There are 4 nested groupings, the coarsest first. Each group lies inside one group of the grouping before and may be the whole of it. The rows also spread widely along 12 directions, which tell nothing about the answers.
Known rows, each followed by its group in each grouping:
[-1.07 -1.94 -2.56 -0.80 -2.79  3.95 -0.17  3.64 -0.13 -0.31  0.98  0.56
  2.62 -1.23  0.95  3.76 -0.59  0.87 -0.25  0.23  1.11 -0.73  0.49 -2.29
 -1.99  1.31] : q548 goso q734 lelu
[-0.71  0.65 -0.44  1.62 -0.10 -1.31 -2.95  1.04  0.80 -0.50  2.46  1.56
 -1.65 -0.49  0.71 -0.99 -1.45  0.74 -1.60 -0.41  0.44 -0.83  2.23  1.48
 -0.91 -2.15] : q876 mabun q534 Pul
[-1.07  2.67  0.48  2.02  1.98  2.56  1.34  1.20 -0.43 -1.50  0.19 -1.41
  2.47 -0.47  0.76  1.80  1.38  2.62 -0.74 -1.37  0.28 -3.65  4.68  2.06
  1.63 -3.26] : q548 fogat q634 luk
[ 1.21  1.46 -0.26 -0.33  0.14 -0.50 -2.03 -2.83 -2.32  2.75  2.30 -0.98
 -0.08 -2.59  1.31  3.64  1.24  0.23 -1.86 -2.18 -0.82  0.17  0.09 -1.88
 -0.67  0.01] : q876 pipob q612 Favik
[-3.23 -0.92 -0.46 -1.35 -0.33 -0.97 -1.88 -0.86 -2.15  1.79 -0.99  2.13
  0.47  1.88 -1.84  2.12  0.19  1.43 -0.92  1.19 -1.36 -0.53  0.98 -0.88
 -0.23 -1.08] : q548 goso q734 gupa
[-1.79  0.78  0.47  1.60  0.99  0.44 -0.44  0.71 -0.42  0.34 -1.13  0.71
  1.26  0.64  0.55  0.16  0.01  2.38 -1.11 -0.19 -0.65 -2.21  3.55  1.30
  0.70 -2.82] : q548 goso q818 zeleb
[-0.05  1.25  3.19  0.42 -0.40 -2.44 -2.27 -0.10  3.41 -0.79  1.25 -0.85
 -0.61 -3.74 -0.29  0.29  0.32 -0.92 -2.39 -0.95  2.07 -1.44 -1.10  2.65
  1.15 -1.61] : q876 mabun q602 favav
[-0.73 -1.36 -0.10  1.60 -1.11  0.14 -3.62 -0.61  1.47  0.38  2.48  3.35
 -0.12 -0.54  3.83  0.96 -1.60  0.46 -2.88 -1.24 -1.35 -0.69  2.82  1.42
  0.32 -3.75] : q876 mabun q534 Dul
[-2.19  1.46 -0.46 -0.67  0.78 -3.06 -0.75 -1.63 -0.40  0.32  0.82 -2.27
 -1.08 -1.05 -2.91  1.90  2.56  1.20  1.37 -2.57  0.52  0.36  0.55  0.79
 -0.81  0.06] : q876 desem q144 fad
[ 0.10 -0.48 -0.62  0.18  0.53  1.88  1.87  1.28 -1.15  0.86 -1.57 -0.46
  2.71  0.93  0.52  2.09  0.00  1.65  0.09 -0.27 -0.65 -1.39  2.60 -1.08
  1.17 -1.50] : q548 fogat q634 mazup
[-4.39 -0.31 -2.73 -1.77 -0.94 -1.78  1.09 -0.46 -1.39 -0.12  1.27 -1.38
 -0.52  0.76 -2.57  2.07  1.55  1.38  2.31 -2.16  0.04  1.62  0.85 -0.49
 -2.82  2.17] : q876 mabun q534 Pul
[-0.97 -1.67 -0.16  1.63 -0.70 -2.31 -3.68  1.45  0.06  3.30 -2.51  2.31
 -0.33  1.50  0.33 -1.60 -2.18  1.36 -1.07  1.48  0.00  1.06  1.83  0.09
 -1.65 -0.51] : q876 mabun q534 Dul
[-1.47 -1.28 -1.44  0.39 -0.60  0.43 -0.92  0.66 -0.06 -0.11 -0.03  1.09
  0.73  0.45  1.24  2.61  0.41  1.07 -0.31 -0.82 -0.99 -1.10  1.56 -0.36
 -0.56 -1.52] : q876 desem q144 fad
[-1.81  0.84 -0.33 -0.18 -0.22 -0.49  0.67  0.49 -0.34  0.92  0.43 -0.68
  0.59  0.15 -2.85  0.78 -1.28 -0.23  0.13 -1.00  0.35  0.50 -0.20  1.21
  0.18 -0.74] : q548 goso q734 lelu
[-1.33  0.31  0.29  0.20 -0.34 -1.23 -1.79  3.51 -0.11  0.56 -3.32 -0.94
 -0.11 -0.78 -0.44 -0.93  0.00  0.88 -1.07  1.19  1.93 -1.52 -1.56 -1.98
 -2.01  1.69] : q548 goso q734 lelu
[ 0.13 -0.48 -0.34 -0.02 -0.24 -0.20 -2.65  1.43  0.34 -0.16  0.95  1.10
  0.12 -1.19  0.80  1.97  0.45  1.49 -1.40  0.57  0.72 -1.91  1.15 -0.93
 -0.57 -1.22] : q876 mabun q534 Dul
[-1.39 -0.48 -0.56  0.53  1.13 -0.78  0.29  0.19 -0.79  0.32 -0.76  0.23
  0.13  0.40  0.90 -0.16  0.23  1.75  0.26 -0.54 -0.90 -0.63  3.02 -0.12
 -0.40 -1.19] : q876 pipob q612 Favik
[ 0.12  1.32 -0.91  2.52 -0.32 -0.35 -0.89  0.09  1.20  1.95  0.28 -0.79
  0.34  1.61 -1.26  1.76 -2.26 -2.09 -0.26 -3.19 -0.24  0.64 -0.48  2.66
  1.31 -3.41] : q876 mabun q602 favav
[-1.09  1.70 -0.33  2.30 -0.38  1.91 -0.10  1.26 -1.23  1.41 -0.49 -0.29
  1.53 -0.22  1.38  0.78 -1.14  0.97 -1.98 -0.84 -0.25 -1.28  1.65  0.44
 -0.83 -0.84] : q548 goso q818 zeleb
[-2.01  0.63 -0.12  0.16 -0.05 -1.09 -0.74 -0.62 -0.68  0.02 -0.58  0.46
 -0.31  0.78  0.99  2.01  0.72  0.09 -1.94 -1.03 -1.47 -1.99 -0.48 -0.32
 -0.16 -1.64] : q876 mabun q602 favav
[-3.70 -0.53 -1.35  2.41 -0.40  0.38 -1.10  3.39  2.73 -2.56  0.36  0.15
 -0.28 -0.28  0.75 -0.92 -0.60  0.59  0.66 -1.05  1.56 -0.91  2.73  2.70
 -1.71 -1.01] : q876 pipob q612 Favik
[-1.14  1.90  0.07  1.03 -0.34  1.07  2.14  4.65  1.40 -2.45 -1.40 -2.17
  1.78 -0.58 -2.44  1.91 -0.11 -0.52 -0.37  0.88  2.60 -3.26 -2.22  1.28
 -0.25 -0.22] : q876 mabun q602 favav
[ 2.33  1.33  0.47  0.31  0.08 -1.20 -3.19 -0.15  0.61  1.88  0.89 -0.75
 -0.10 -1.31 -1.19  2.82 -0.03 -0.54 -1.29 -1.16  0.98 -0.76 -1.02 -0.17
  0.89 -2.03] : q876 mabun q602 favav
[-1.33  0.74  1.11  1.22 -0.19  1.33  0.98  0.97  0.39  0.85 -1.27 -2.03
  2.71 -1.90  1.25  0.82  0.68  1.75 -0.62 -1.17  1.13 -0.64  2.81  1.16
  0.04  0.32] : q548 fogat q634 luk
[ 0.06  0.59  0.52  0.19  0.15 -5.33 -4.78 -1.43  1.10  1.81  1.05  0.09
 -3.79 -0.94 -0.92 -2.14 -0.48 -0.43 -0.76 -1.74  0.65  1.39 -0.15  0.37
 -1.11 -0.64] : q876 mabun q602 favav
[-1.42 -0.65 -2.31 -0.67 -1.35 -1.32 -0.82  0.04 -0.42  1.42  0.94  0.23
 -0.62  1.46 -2.19  1.93 -0.97 -0.65  0.85 -1.40 -0.34  1.51 -0.43 -0.26
 -1.29 -0.19] : q876 mabun q602 favav

New rows. What belongs after each?
[ 0.38  0.48  2.70  1.05 -0.76 -0.67 -3.80  0.50 -0.83  3.11 -1.04  1.86
  1.40 -2.49 -0.51  1.54 -0.16  2.15 -3.69  3.62  1.04 -1.35  1.06  0.64
 -0.67 -0.37] : q876 desem q144 fad
[-0.61  0.24  1.19 -0.32 -0.99 -3.18 -2.40 -1.55  0.28  1.93  0.39  0.77
 -1.51 -0.58 -0.01  0.38 -1.09 -1.50 -2.46 -0.50 -0.67  0.55 -2.12  0.10
 -0.29 -0.60] : q876 mabun q602 favav
[-0.76  0.64 -0.42  0.21  0.05 -1.34 -2.56 -2.15 -2.94  3.93  1.56  1.98
 -0.01  0.73 -1.69  1.70 -0.76  2.11 -1.53  0.60 -1.29  0.88  2.80  0.38
 -0.87 -1.30] : q876 mabun q534 Dul
[ 1.08  0.99 -1.30 -2.06 -0.70  2.00 -0.76 -1.04 -3.28  0.84  4.14  1.61
  1.40 -0.78 -2.03  6.45  0.83  1.33 -1.77  1.18 -0.86 -2.12  0.82 -1.81
 -0.11 -1.50] : q876 mabun q602 favav
[-3.98  0.22  0.24 -0.07 -0.12 -3.01 -1.09  2.69  0.66 -1.03 -1.35  0.53
 -1.06  0.68 -3.72 -1.15 -0.02  1.08  0.09  2.26  1.78 -1.00 -0.35  1.53
 -2.01  0.73] : q876 mabun q534 Dul
[ 1.28  0.12 -0.96  0.27  0.45 -1.59  0.57  1.90 -0.49  1.51 -2.86 -1.16
 -0.03  1.75 -0.72  0.47 -1.18 -0.79  0.06 -0.45 -0.16 -0.57 -2.04 -2.01
  0.00 -0.57] : q876 mabun q602 favav
[ 1.55 -0.50  0.81 -0.77 -1.54  1.44 -0.98  0.44 -0.43  1.13  1.46  1.77
  2.04 -1.99  0.49  3.70 -0.75  0.36 -3.01  1.91  0.05 -1.67 -0.15 -0.96
  0.47 -1.08] : q876 mabun q602 favav
[ 0.23  0.82  0.79 -0.69 -0.47  1.20  0.11  0.85  1.21 -1.98  2.48 -0.96
  0.78 -3.10  1.67  2.18  0.60 -0.47 -1.66 -1.30  1.02 -2.03 -0.17 -0.25
  0.81 -0.80] : q548 fogat q634 luk
[-1.25 -2.50 -1.69 -0.40 -1.78 -0.95 -0.18  2.25  2.22 -0.99 -0.36 -0.97
 -0.29 -1.19  2.88  0.32 -0.11 -0.35  0.56 -2.32  0.85  0.55 -0.86 -1.85
 -2.01  1.58] : q876 mabun q534 Dul
[-2.45  0.72  0.74  0.33  0.31 -2.31 -0.71 -0.06  1.17 -0.93  0.01 -0.56
 -0.87 -0.75 -0.39 -0.14  1.09  0.80 -0.62 -1.19  0.48 -1.31  1.02  1.58
 -0.38 -1.02] : q876 mabun q602 favav
[ 0.96 -1.51 -2.71 -0.77 -2.11  0.84 -0.70  2.60  0.79 -0.58  2.04  0.02
 -0.19 -1.20  1.02  1.58 -1.11 -0.41  0.17 -0.91  0.99  0.15 -0.45 -2.30
 -2.11  0.90] : q876 mabun q602 favav
[ 1.18  0.40  0.85  0.56  0.12 -1.67  0.67  1.54  0.76  0.66 -0.24 -1.18
  0.07 -2.15 -0.99 -1.12 -1.19  0.56 -0.22  0.06  1.35  0.33  0.10  0.54
 -0.40  0.15] : q876 desem q144 fad
[-2.60 -2.71  1.23 -2.24 -2.26 -3.79 -0.20 -0.21  0.14  1.74 -1.43  1.18
 -0.33 -0.59 -0.78 -0.89 -1.30 -0.21 -1.09  1.93 -0.04  2.19 -1.93 -0.92
 -1.88  2.86] : q876 mabun q534 Pul
[ 2.41  4.55  0.80  3.56  1.56 -0.02 -1.14  1.01 -0.54  2.54  0.43 -2.07
  1.21 -0.36 -2.83  1.79 -1.47 -0.03 -1.39 -1.07  1.68 -1.24  0.37  2.91
  1.52 -3.30] : q876 mabun q534 Pul
[-1.82 -2.29 -0.54 -1.56  0.11 -1.03 -0.59  2.24  2.27 -3.13  1.75  1.76
 -0.88 -0.83 -0.37 -1.77 -0.39  1.82  0.86  0.34  1.06 -1.09  3.18  0.21
  0.17 -1.62] : q548 goso q734 gupa
[ 0.40  1.86  0.64  1.66  0.77  2.29 -0.64  0.99 -0.82  1.32 -0.11  0.43
  2.58  0.01 -0.44  2.87 -0.93  1.01 -2.21 -0.13 -0.23 -2.72  1.65  1.29
  2.11 -3.92] : q548 goso q734 lelu
[-1.71 -1.02 -1.07 -0.52 -0.44  0.25 -0.28  0.06  0.06  0.66  0.68  0.67
  0.78  0.40 -0.25  1.22 -0.78  0.86  0.30 -1.64 -0.73  0.30  2.03  0.22
  0.40 -1.73] : q548 goso q734 lelu
[-3.55 -0.46  0.69  0.22 -0.55 -0.66  0.48  0.41 -1.21  1.04 -1.62  1.48
  0.55  0.57  0.54 -1.25 -1.33  1.35 -1.80  0.88 -1.30 -0.39  1.47  0.27
 -1.06 -0.06] : q548 goso q734 lelu
[-0.13 -1.09  1.39 -2.14 -0.78 -1.17 -0.05  0.95  1.51 -0.40  0.08  0.15
  0.59 -0.95 -1.54  1.40 -0.81 -1.61 -0.69  0.81  0.79 -0.35 -2.37 -0.34
  1.56 -0.64] : q548 fogat q634 luk
[-1.02 -0.24 -0.17  0.32 -1.58  0.65 -2.46  0.77 -0.71  3.29 -0.06  0.88
  1.64  0.24 -1.77  2.31 -1.40  0.19 -0.94  1.04  0.68  1.13  0.84  0.44
 -0.62  0.05] : q548 fogat q634 luk
[ 1.46  0.81 -0.25 -0.17 -1.42  0.96  0.30 -1.07 -0.55  0.47  5.09  0.00
  0.33 -4.05  1.25  2.27 -1.05 -0.14 -2.03 -1.57 -0.01  0.60  0.36  0.13
 -0.80  0.10] : q876 desem q144 fad
[-0.31 -0.41  0.02  0.89 -0.07 -0.66 -2.90  0.65  0.84  1.11 -1.06  1.46
  0.66  1.19 -0.17  2.31 -0.22  0.49 -1.17  0.06 -0.24 -1.61  1.04  0.67
  0.99 -3.34] : q876 mabun q602 favav
[-0.74  0.61  0.15  0.34 -1.19 -1.01  1.95  3.04  0.16  1.30 -1.43 -1.60
  1.26 -0.37 -3.54  0.25 -2.38 -1.14 -0.06  1.34  2.11  0.88 -3.09  0.71
 -1.37  2.05] : q876 mabun q534 Dul
[-1.97 -1.07 -0.89 -0.04 -0.34 -0.86 -1.87  1.21  2.40 -1.43 -0.27  0.08
  0.05  0.44 -0.19  2.36  1.42  0.60  0.74 -1.65  0.66 -1.45  1.29  0.84
  0.35 -2.27] : q876 mabun q602 favav
[-0.68 -3.63 -0.63  0.36 -0.37 -0.21 -1.85  0.44  1.07  0.26 -1.21  1.64
  0.42 -0.84  5.85 -0.14  0.39  1.89 -0.68 -1.23 -1.37 -0.40  3.90 -1.99
 -0.80 -0.87] : q876 pipob q612 Favik
[-1.15 -0.33 -0.70 -0.01 -0.74 -0.73 -2.39  2.73 -0.77  0.72 -1.79  0.80
  0.52  0.64 -1.01  2.11  0.29  1.22 -1.05  2.15  1.10 -1.65 -0.51 -1.52
 -1.70  0.34] : q876 mabun q534 Pul
[ 1.72 -2.40 -0.07 -0.76 -1.39 -1.41 -2.20  0.91  0.96  2.59 -0.22  2.33
  0.66  0.78 -1.27  1.69 -3.12 -1.52 -0.98  1.30 -0.20  1.12 -1.82 -0.59
  1.16 -2.05] : q876 mabun q534 Dul
[-0.27  0.09 -1.17 -0.68 -1.30 -0.08 -1.36  0.15  0.24  0.69  2.55 -0.53
  0.59 -1.23 -1.55  3.71  0.07 -0.05 -0.05 -1.25  1.07  0.44 -0.16  0.08
 -0.60 -0.30] : q876 mabun q534 Pul
[-1.10 -2.09  1.84 -0.56 -2.04  3.47  2.31  1.17  1.58 -0.62  1.65  2.46
  4.47 -1.96  0.39  2.70 -2.48  0.22 -2.27  1.63  0.03 -1.18  1.83  2.51
  2.57 -2.66] : q548 goso q734 gupa
[-0.82  1.09  0.93  1.65 -0.51 -1.63 -0.28  1.88  1.60  0.50 -1.59 -2.07
  0.01 -1.71  0.13 -1.03 -0.45 -0.08 -0.94 -1.06  1.92 -0.33 -0.70  1.11
 -1.23  0.81] : q876 mabun q602 favav
[ 1.40  2.33 -1.16  1.53  1.73  0.09  1.05 -0.72 -2.36  2.45 -0.04 -1.23
  1.13  1.46 -2.04  2.90 -0.48  0.75  0.36 -1.96 -1.32 -0.43  1.30  0.53
  1.27 -3.04] : q876 desem q144 fad
[-1.16 -1.81  0.03  0.26  1.51 -1.87  1.47  1.03  1.92 -1.62 -0.76 -0.30
 -0.33 -0.31  1.28 -2.52 -0.10  1.49  1.68 -1.46 -0.16 -0.22  3.80  0.89
  0.62 -1.70] : q876 pipob q612 Favik
[-0.87 -0.45  0.45  1.75 -1.14 -0.23 -1.60  0.19  1.45  0.41  0.59  1.33
  0.00 -0.73  2.82  0.05 -1.46 -0.09 -2.44 -1.13 -0.63 -0.62  1.50  1.46
 -0.15 -2.03] : q876 mabun q602 favav
[ 1.02 -0.18 -1.25  0.91  1.62  0.55  0.07  3.50 -0.37  0.60 -2.87 -0.70
  1.43  1.52 -0.90  0.00 -0.69  2.11  1.20 -0.06  0.89 -1.79  2.56 -1.24
  0.87 -2.17] : q548 goso q734 gupa
[-1.42  0.81  0.53  0.34 -0.09 -0.91 -0.10  0.31 -0.62  0.17 -0.94 -0.05
  0.21 -0.15  0.40  1.18  0.47  0.70 -1.83  0.08 -0.45 -1.90 -0.04 -0.12
 -0.58 -0.60] : q876 mabun q602 favav
[-0.53 -0.24  0.53  0.98 -1.23  1.06  1.14  0.56  0.97  0.21  0.89 -0.39
  2.11 -2.31  0.79  2.11 -0.52  0.39 -0.94 -0.99  0.45 -0.13  1.11  1.72
  0.11 -0.59] : q876 desem q144 fad
[ 1.14  1.05 -1.30  1.59  0.67  0.75  0.92  2.53  0.53 -0.55  0.79 -1.21
 -0.05 -0.29  0.74 -1.09 -2.33 -0.34 -0.02 -2.51  0.49 -0.74  0.58  0.00
  0.48 -2.03] : q548 goso q734 lelu
[-0.87  0.05  0.21  2.70 -0.41 -0.10  2.59 -0.64  0.09  3.37 -2.28 -2.14
  2.49  0.11  2.23  0.09 -1.60  0.26 -0.35 -3.57 -0.94  1.98  1.66  1.71
  0.20 -0.37] : q876 mabun q534 Dul
[-1.49  0.81 -0.08  2.25 -0.17  2.99  0.33  2.81  0.66 -1.00 -2.19 -1.04
  2.61 -0.13  3.09  2.57  0.71  0.40 -1.76 -1.14  0.15 -3.57  0.83  0.02
  0.59 -1.65] : q548 fogat q634 mazup
[-0.72 -0.38 -2.28 -1.47 -2.18  1.33  0.28 -0.89 -1.24  1.48  5.18  0.96
  0.33 -0.29 -1.99  2.42 -2.70 -1.26  0.06 -1.08 -0.52  2.80  0.47  0.18
 -0.92  0.32] : q548 fogat q634 luk
[-0.97  0.60  2.77 -0.72  0.31 -1.05  1.86 -0.54  0.96 -1.71 -1.05  0.27
  1.38 -0.64 -0.17  3.31  0.50 -1.55 -2.66  0.30 -1.24 -3.39 -3.51  1.21
  3.05 -3.20] : q876 desem q144 fad
[-1.05  2.16  1.52 -3.25  1.71 -2.33  1.15  0.13 -2.26 -0.75 -0.71 -0.96
 -0.21 -0.24 -4.81  2.01  1.72  0.70 -0.83  1.99  0.35 -2.98 -3.03 -1.69
  0.96 -0.32] : q548 goso q734 lelu
[-1.78  2.08 -0.37  0.83  0.50 -2.58  0.96  1.31 -0.90  0.13 -2.47 -1.80
 -1.09  1.31 -2.01  0.40 -0.31 -1.34 -0.40 -0.71 -0.15 -1.02 -3.78 -0.17
 -1.10  0.25] : q876 desem q144 fad
[-1.34  0.58 -0.46  1.24 -0.43 -0.60 -1.78  1.95  1.06 -1.17  2.38  1.31
 -0.91 -0.82 -0.23 -0.49 -1.41  0.66 -1.36  0.31  1.08 -1.12  1.35  1.65
 -1.20 -1.30] : q876 mabun q534 Dul
[-2.68  1.52 -2.24  1.41 -0.23 -0.45 -2.97  0.78 -0.65  0.67  0.13  0.23
 -1.32  2.29 -1.09  1.60 -1.03 -1.27 -0.78 -2.27 -0.40 -0.69 -1.31  0.18
 -0.76 -1.99] : q548 goso q734 gupa
[-2.17  1.53  0.99 -0.90  1.15  2.05  4.49  0.96 -2.01 -2.71 -0.75 -1.59
  2.41 -1.96  2.11  1.82  2.42  3.00 -1.72 -0.34 -0.69 -4.51  1.66 -1.36
  0.17 -0.15] : q548 goso q734 lelu
[-0.65  0.46  1.88 -2.07 -0.03 -0.43 -0.16 -1.73 -0.59  0.15  2.84  1.15
  0.89 -1.62 -2.09  2.34  0.16  0.66 -1.61  1.10 -0.26 -0.80  1.18  1.09
  1.68 -1.65] : q548 fogat q634 luk
[-0.89 -3.04  0.84 -1.99 -1.71 -3.04  0.23 -0.53  1.01  0.63  0.80  3.47
 -0.87  0.66 -1.74 -0.38 -3.50 -1.99 -1.07  2.03 -1.63  1.72 -2.24  0.64
  0.78 -1.38] : q876 desem q144 fad
[-0.63  0.19 -2.06 -0.66  1.59 -1.88 -0.33  0.16 -1.33  1.37 -0.03  0.41
  0.08  3.62 -5.38  2.39 -0.27  1.08  2.36 -0.25 -0.49  0.12  1.34  0.59
  1.09 -3.07] : q876 mabun q534 Dul
[-1.37 -0.38 -1.32  0.14 -0.16 -0.56 -1.23  1.59 -0.03 -0.28  0.57  1.02
 -0.06  0.76 -1.20  1.21 -0.49  1.13  0.07  0.21  0.37 -0.81  1.21  0.21
 -0.82 -1.30] : q876 mabun q534 Dul
[ 1.21  0.14 -1.07  1.04  1.40  1.25  0.33 -0.05 -0.83  1.09  0.13  0.64
  1.32  2.22  1.01  1.57 -1.44  0.43 -0.09 -1.87 -1.98 -1.03  3.07  0.04
  2.57 -4.52] : q548 fogat q634 luk
[-5.08 -0.78 -1.10  0.56 -1.02  0.75  1.27  1.20  0.32 -1.70 -0.31  1.24
  1.25  1.78 -0.29  1.89  0.29  1.24 -0.13 -0.14 -0.91 -1.72  2.32  2.13
 -0.84 -1.45] : q876 mabun q602 favav
[-1.73  1.57  0.49 -0.35  1.20 -1.60  0.89  2.18  0.36 -2.45 -0.82 -1.51
  0.06 -0.17 -2.09  1.20  1.65  0.98 -0.03  0.42  1.43 -3.13 -0.68  0.39
 -0.03 -0.79] : q876 mabun q534 Pul
[-3.76  0.84 -0.81  0.22 -0.24  0.72 -0.17  0.84 -1.29 -1.76  1.52  1.11
 -0.08 -0.01 -0.13  2.23  0.58  0.59 -1.50  0.74 -0.51 -2.34  0.43  0.48
 -1.74 -0.40] : q876 pipob q612 Favik
[-0.88 -1.38  0.48 -3.10  0.56 -1.85 -0.30 -0.47 -1.52 -0.47  0.58  2.45
 -0.54  0.24 -1.29  0.46 -0.06  1.47 -1.07  2.11 -1.31 -1.63  0.59 -2.16
  0.83 -1.54] : q548 goso q734 gupa
[ 0.88 -1.18 -0.03 -1.48 -0.83 -1.26 -1.74 -1.26 -0.38  2.37  1.68  0.39
  0.14 -1.78 -0.41  2.38 -0.60 -0.61 -0.58 -0.34 -0.19  1.58 -0.60 -1.27
 -0.21  0.12] : q876 pipob q612 Favik
[-1.28 -0.75  1.62 -1.54 -0.36 -3.01  0.59 -0.14  0.42  0.42 -1.03 -1.11
  0.10 -2.57 -1.25  0.03  1.28  1.40  0.00  0.39  0.88  0.43 -0.26 -0.23
 -0.96  1.82] : q876 desem q144 fad
[-0.65 -1.44 -0.76  0.60 -1.00 -0.15 -0.15  1.78  1.19  0.28  0.05  1.41
  0.79  1.12 -0.08  1.02 -2.34 -0.72 -0.46 -0.01 -0.15  0.01 -0.10  0.85
  0.33 -1.98] : q876 mabun q534 Dul
[-2.41  3.88 -1.52  2.06  0.77  1.43  1.14  1.87 -1.62 -0.77  0.18 -3.11
  1.60 -0.04 -1.52  3.68  2.00  1.65 -0.05 -1.75  1.36 -2.73  1.07  1.19
 -1.46 -0.20] : q876 mabun q534 Pul
[-0.39 -1.19  0.75 -0.98 -0.37 -1.54 -1.84  0.86  1.45 -0.30 -0.87 -0.44
 -0.36 -1.44  1.57  0.14  0.89  0.16 -0.73 -0.70  0.77 -0.82 -0.18 -1.60
  0.13  0.02] : q548 fogat q634 mazup
[-1.92 -0.04  3.71 -1.92  0.80 -2.21  0.03 -1.86  1.29 -0.10 -1.03 -1.98
  1.66 -4.06 -0.12  1.14  3.56  2.62 -0.75 -1.28  1.20 -1.27  1.92  0.61
  1.77 -0.23] : q548 goso q734 gupa
[-0.43 -1.32  0.06 -1.37 -0.08 -2.34 -0.18  0.53  1.78 -1.21 -0.33 -0.50
 -0.27 -0.41  0.40  1.41  0.64 -0.39  0.18 -1.41  0.23 -0.87 -1.25 -0.93
  0.85 -1.20] : q876 mabun q534 Pul
[ 0.37  2.11  0.23 -0.76  2.25 -1.55 -2.32  0.48 -1.57  0.76 -0.27 -1.03
 -0.26 -0.42 -3.30  1.64  1.74  2.28  0.00  0.15  1.35 -2.33  1.19 -1.08
  0.76 -1.73] : q548 goso q734 gupa
